There are 8 hidden switches. A switch that is on adds its own fixed numbers to the row, and there is some noise. The rows also spread widely along 11 directions, which tell nothing about the answers.
In the rows, 128 means zero.
Some rows, each with its switches (1 for on, 0 for off) after it:
[131 151 135 165 115 116  69 195 142  69  63  70 132 123 117  92 170  66
 104 205 162 118  77 115 141 139 193 179 110 150  25 128 100 167 136 128
 214 101  97 120  92] | 1 0 0 0 1 1 0 1
[120  94 166 157 120 135 118 162 116 123 134 106  67 128 163 191 144 111
 133 160 124 148 208 112 131 121  51 100 120 145 132 102  79 120 167 140
 127 201 126 138 134] | 1 1 1 0 0 1 0 1
[144 120 162  97 120 130 105 181 120  37 150 100  84  66 134 149 165 106
 119 157 135 101 136 105 127  94 162 129  96 163  89 114  67 164 164 129
 121 110 128 172  99] | 1 0 0 0 0 0 1 0
[138 136  92  59 138 136 127 119  96 164 123 153 112 100 180 184  70 123
 127 127 109 123 128 161 105 165 184  81 109 171  89 104  98  62 148 182
  90  71 184 212 146] | 1 1 0 1 1 0 0 0
[150 124 138 142 152  79 100 176 147 152 101  89 113 106 122 167 150  48
 114 152 161 113 104  97 108 133 160 142 123 169  68  99 114 173 113 150
 135 148  94 164 124] | 0 0 0 0 1 1 0 0
[163  83 133  93 107 113 133 103  97 124 127 124 134 168 146 150 139 165
 126 105 115 128 133 118  97 136 156 135 120 144 152 109 131 106 115 144
 109 123 155 144 140] | 1 0 0 0 1 1 1 0
[185 107  83 128 112 121 123 170 101 114 147 147  95 145 124 141 167 162
 111 100  99 144 174 104 156 108 120 139 149 133 132 156 152 159 115  87
 115 105 104 126 112] | 1 0 0 0 1 1 1 0
[154  60 160 178 108  70 142 123  85 107 133 134 132 185 114 153 130 122
 112  99  54 154 152 133 107 114  97 142 137 115 178 154 116 156  92 119
 108 115  63 139 113] | 0 0 0 0 1 0 0 0
[154 158  98  89 112 173 103 124 144  78  66 118  83 116 151  86 135 130
 139 180 162 127 147 147 112 144 182 145 126 186  81  78  93  95 182 130
 148 108 168 119 144] | 1 1 1 1 0 0 0 0
[106  55 151 120  91 124 143 159  91  76  91 135  77 151 132 123 116 164
  96 125  58 195 168 131 102 116  82 121 164 104 142 167 107 142 121 139
 102 144 128 128 106] | 1 1 0 1 1 1 1 0
[166 136 135  93 133 101 141 122 170 126 116 136  73 123 132 168 130 119
 114 138 141 131 141 123 120 112 156 114 112 156 129 115  90 116 141 129
 132 120 128 133 153] | 1 0 0 0 1 0 0 0
[102  88 174 150 113 115 107 158  63  92 158 104 131 121 155 169 112  84
 127 149  87 121 166 128 124 124  92 115 109 145 107 121  53 135 140 141
  97 121 115 176 108] | 0 0 0 0 0 0 1 0
[199 137 133  91 127 122 117 122 142  75 131 102  99 121 133 122 162 141
 142 141 157  99 151 115 126 105 190 146 102 177 134  88  94 118 164 114
 140 105 123 130 141] | 0 0 0 0 1 0 1 1
[137 128  97 114 123 153 139 133 136 100 129 157  65 147 146 125 130 185
 133 135 112 163 205 147 143 110 111 104 140 142 137 141  92  96 165  78
 141 106 164  96 142] | 0 0 1 0 1 0 0 0
[102 129 148 135  83 156 101 152 110  26  97 101 116 124 139  84 128 129
 122 181 110 140 128 144 133 131 162 149 106 151  72 134  54 126 160 117
 165  82 150 111 106] | 0 1 0 0 0 0 1 0
[120 102 128 121 113 138 120 135  87 143 163 136 122 145 171 193 133 133
 130 127 114 137 165 115 120 144 105 106 106 145 122 108  99  98 130 135
 116 134 170 160 137] | 1 0 1 0 0 1 1 0
[161 135  79 131 125 116 138 120 138 145 118 158 115 174 118 149 149 121
 119 115 120 159 130 128 100 148 158 151 127 146 129 120 122 109 102 104
 160  94 127 130 153] | 0 0 1 1 0 1 1 0
[174 130 114  73 115 152 105 158 129  82 135 122  74 135 139 117 172 182
 122 127 159 114 160 108 134 115 146 135 123 152 103 103 134 130 155 100
 111 133 164 110 128] | 0 0 0 1 1 1 0 0
[162 108 152 109  90 113 119 157  90  79 163 132 108 141 131 158 152 122
 103 124  96 121 138 106 125 112 123 143 104 131 129 131 102 152 117 120
  93 103 108 160 108] | 1 0 0 1 0 0 1 0
[114 108  93 119 121 142 116 165 130 135  65 120  79 145 143 112 120 109
 120 149 119 162 170 135  98 147 120 127 167 153  89 118 104 128 128 137
 116 144 149 121 126] | 0 0 0 1 0 0 1 0
[188 184  74  90 119 124 121 108 165 140  61 138 101 135 120 110 114  80
 123 150 154 133 131 140 121 150 178 155 151 176  93 105 100 104 130 116
 156  78 104 117 167] | 1 0 0 1 0 1 1 0
[206 130 136  53  94 123 128 141 102  71 164 144  92 108 129 149 139 159
 109 103 105 113 144 109 136 101 159 132 113 149 138 123 120 134 142 120
  77  81 117 167 129] | 1 1 0 1 1 1 1 0
[157  99 141 106 110 112 134 132  98 128 175 145 118 173 145 186 149 141
 114 101 105 127 132 114  92 132 137 127  92 130 147 104 123 116 105 135
  90 118 146 169 136] | 0 0 1 1 0 0 0 0

New rows. What belongs after each?
[162 157 133  92 119 149 139  76 171  58  79 131  72 120 133  98 107 133
 148 161 140 130 182 167 120 114 153 119 127 172 134 104  41  81 188 100
 159  93 129  90 170] | 0 0 0 0 0 0 0 0
[ 97  67 119 170 136 118 130 119  95 130 106 124 137 157 147 166 135 109
 137 141 101 156 148 145  85 152 125 127 122 147 125 118  85 106 125 150
 155 135 146 153 123] | 1 0 0 0 0 0 1 0
[118  70 127  95 121 171 114 165 107  90 136  93  85 119 173 146 181 182
 141 137 152 120 164 105  97 133 147 117 102 173 107  77 116 119 161 152
 109 183 222 143 115] | 0 1 0 0 0 0 1 0
[167 100 142 106 113 132 117 152  66  54 167 122 110 101 143 135 134 154
 133 120  92 112 175 123 141  98 140 125 117 162 132 124  94 138 163 116
  82  88 119 167 107] | 0 1 0 0 1 0 1 0
[174 129 144 103  83 121 119 130 139 132 152 129  83 182 145 165 155 161
 102 139 143 127 149 101 136 117 109 142  91 138 137  99 123 111 135 112
 109 157 148  97 148] | 1 1 0 1 1 0 0 0
[159  63 132 140  91 104 144  87  75 104 111 134 169 187 140 147 131 144
 121 100  71 138  93 145  69 161 180 149 105 131 156 124 135 109  87 170
 122  87 124 171 124] | 1 1 0 0 0 0 0 0
[138 115 117  87 108 159 113 125  76  97 120 116 143 120 178 142 122 141
 145 138 118 116 124 138 104 169 202 117  92 170 100  93 101  77 152 176
 134  89 186 194 132] | 1 1 1 0 0 1 1 1
[135 118  97 104 154 150 108 186 109 105 122 123  72  79 145 147 155 112
 139 137 138 132 181 117 109 123 131 116 151 176  85  98 102 141 162 130
 109 137 147 175 119] | 0 0 1 1 0 1 1 0
[140 108 128 105  93 123 116 174 126  81  69 105  87 147 127 100 141 111
 104 152 110 149 119 121  99 134 164 151 138 131  99 135 114 151 113 148
 129 119 119 134 107] | 1 0 0 1 0 0 1 1
[165 116 159 128 116 101 124 138  92 100 182 139 122 139 127 190 148 105
 113 113 102 111 136 114 118 120 115 131  93 134 127 120  94 137 118 118
 108 101  93 171 125] | 0 0 0 1 0 1 0 0
[161 142 143 119 109 100 108 139 121 110 112 107 124 124 128 141 130  76
 114 166 131 121 110 116 111 126 169 165 105 171 101  90  92 132 138 140
 120 106 104 155 131] | 1 1 1 1 1 0 1 0
[144 129 131 114 125 147  97 162 104  59 127 104 106 103 146 108 151 135
 137 160 137 109 155 126 134 112 164 137 117 170  88 103  92 135 174 114
 125 103 147 143 108] | 0 0 1 0 1 0 0 0
[209 122 157  49 127  95 134 125 146 137 176 122  91 113 139 206 159 135
 120 105 160  91 134  79 114 104 166 123  92 167 150  80 122 129 131 138
  84 140 139 167 156] | 1 0 0 0 1 1 1 0
[157 124  95  87 133 150 118 142  72  60  82 128 110  59 161 106  75 109
 149 131  75 119 155 181 113 151 210  91 146 177  88 131  83 108 169 172
 106  30 115 218 111] | 0 1 0 0 0 0 0 1
[173 123 123 116 145 102 141 129 142 141 174 143 102 128 135 207 168 138
 120 111 141 129 124 104 111 124 161 120  87 158 134 100 118 109 130 125
 140 123 148 160 149] | 0 1 1 0 1 1 0 0
[153  89  94 122 150 138 108 206  79  71 168 120  89  77 147 165 188 161
 129 125 111 123 161 109 142 111 170 111 106 162 100 131 123 149 167 135
 126 107 150 195  78] | 1 1 0 0 1 0 1 1
[169 111 136 117 116 123 128 142 107  90 166 133 109 116 146 179 165 130
 122 126 117 114 129 114 116 123 162 128  85 156 126 105 109 129 139 136
 114 104 135 177 123] | 1 1 1 0 0 0 0 0
[119 121 136 184 119 122  82 160 132  97  78  73 124 148 139 116 166  97
 124 200 157 131 122 125 129 144 151 164 100 160  72 101  93 128 158 138
 197 154 127 108 110] | 1 1 0 0 1 0 0 1
[105 107 155 164 105 126 104 113 113 119  90  87 143 157 154 144 127  83
 135 185 135 133 133 135 101 151 130 149 103 166 101  86  65  99 144 154
 159 150 140 122 137] | 1 1 0 0 0 0 1 0
[119  93 138 152 131 120 110 124  98 130 119 111 134 138 150 171 134  90
 139 145 128 131 158 127 106 146 110 130 120 162 112  95  82 112 140 143
 143 146 129 153 133] | 1 0 0 0 0 1 1 0
[149 148 151 193 121 128  72 154 113  72  90  72 130 109 127 108 154  49
 137 194 155 105 157 126 147 129 115 170 123 184  65  88  68 155 172 110
 163 135  62 115 117] | 0 1 0 0 0 1 0 0
[122  91 144 126  97 127 112 143  88  71  91 112 128 160 138 111 135 116
 116 150  94 141 112 138  84 145 153 152 124 131 104 119 111 134 117 152
 122 110 133 154 109] | 1 0 1 1 0 0 0 0
[115  76 164 171 101 100 100 137  74 107  95  89 154 164 139 126 122  86
 123 161  95 136 145 128 114 133 108 157 132 139 117 118  90 142 124 146
 124 136  97 136 107] | 1 0 0 0 1 0 1 0
[184 148  86 139 147  87 121 149 127 184 121 141 100 121 130 187 112  67
 121 126 115 136 170 122 150 134 127 116 145 160 117 134 107 126 124 122
 132  98  67 164 145] | 1 0 0 0 1 1 1 1
[140 114 173 122  81 100 115 157 119  62  82 104 121 129 121 111 118  99
  90 157  95 139  88 122 121 129 158 154 123 128  88 149  99 160 116 145
 130  97  92 137 106] | 1 1 0 0 1 1 0 0
[161 140 141  81  95 150 116 157 133  65 111 107  85 113 155 126 144 136
 120 159 136 115 125 120 123 132 190 127  92 156  97 105  99 119 154 148
 130 105 153 149 124] | 1 1 1 0 0 0 0 1
[150 128 142  50 129 111 156 144 163 125 131 148  49  97 138 191 121 108
 107 130 123 147 140 116  88 112 154 100 115 150 133 110  80 120 130 150
  94 122 151 175 151] | 1 0 1 1 0 0 1 0
[132 115 109 109 135 111 126 131  89 116 144 133 144 108 147 170 113 119
 123 126  99 126 102 142 108 145 208 116  95 165  96 124  93 100 129 155
 128  57 153 199 120] | 0 1 0 0 1 0 1 0
[204 101 109  23 101 129 168 117 134 170 130 164  46 152 156 175 107 165
 120  79 107 144 193 109  90 121 119  98 152 146 191  97 144 107 110 147
  25 146 157 155 173] | 1 0 1 1 0 0 1 0
[138 135 160 111  89 101 133 114 164 107  53 114 105 150 125 119  88  71
 100 164 112 146 104 143 102 139 154 139 129 137 107 134  70 125 108 149
 142 100  97 118 146] | 1 0 0 0 0 0 0 0
[129  94 130 154 119 148  87 131  62 103 133 103 130 143 157 138 148 137
 148 155 123 127 195 133 130 133  85 144 124 168 117  90  94 106 178 125
 125 155 137 134 122] | 1 1 0 1 1 1 1 0
[175  92  59 101 169 124 149 110 112  77 116 163 114 106 118 144 177 157
 143  93 106 140 120 155  63 133 231 139 124 171 136 117 124 114 135 138
 157  61 145 194 121] | 1 0 0 1 0 0 1 0
[186 133 140  82  98  72 125 100 107 152  98 119 159 168 129 136  85  70
 109 116 104 111  84 127  87 153 197 159 121 155 123  99 116 118  80 162
  80  68  92 174 148] | 0 0 0 1 1 0 1 0
[116  96 139  48 124 138 140 130 130 119 147 143  88 138 165 186 149 186
 117 119 139 142 118 119  78 140 163  96  88 133 120 100 116  81 136 160
 119 144 231 169 142] | 1 0 1 1 1 1 0 0
[163  97 104  99 124 107 121 213 131  80  90 120  76  97 114 116 158 126
  90 121 105 139 106 107 116 112 192 135 151 137  82 159 150 202 106 141
 103  97 111 166  80] | 1 0 0 0 1 0 0 0
[160 112 138 125  91 118  87 148  94 149 103  97 132 185 147 128 135 108
 114 146 138 113 140 105 123 147 105 160 135 142 100  95 145 138 113 137
  91 158 117 121 129] | 1 0 0 1 1 1 0 0
[208 144 117  80 124 128 111 133  95  95 158 126 112 101 143 131 130 128
 145 119 128  93 174 118 142 106 172 136 124 185 128  93 110 130 160 110
  78  74 116 165 135] | 0 0 1 0 1 0 1 0
[154  87 174 147 112  80 139 123 104  70  97 109 129 145 124 132 118 103
 121 135  74 146 118 140  92 120 165 142 118 137 153 128  89 131 122 158
 134  96  77 163 119] | 0 1 1 0 1 0 0 1
[152 159 162 153 107 139  83 117 139  91  91  80 115 121 146 124 139  70
 142 204 175 102 160 127 143 132 112 158 106 183  83  72  60 114 183 118
 163 150 102  99 149] | 1 1 0 0 0 1 0 0
[120 124 135 128 137 112 122  99 159 134  90  94 132 144 143 150 141 109
 133 171 171 129  97 131  84 151 196 147  82 182  99  69  75  81 147 155
 183 137 177 125 153] | 0 1 0 0 1 0 1 0
[151  73 142  93 103 110 141 187 101  58 134 138  73 124 115 134 150 144
  93  98  70 152 142 110  99 104 139 128 140 119 138 157 116 180 102 128
  77 106 112 167  95] | 0 0 0 1 0 0 1 0
[160  99 165  83 106 129 121 147 102 107 146 111  75 105 166 168 118 143
 125 135 117 111 184 113 133 107 105 101 119 156 137 100 101 125 164 147
  59 155 140 157 129] | 1 1 0 0 1 0 0 0
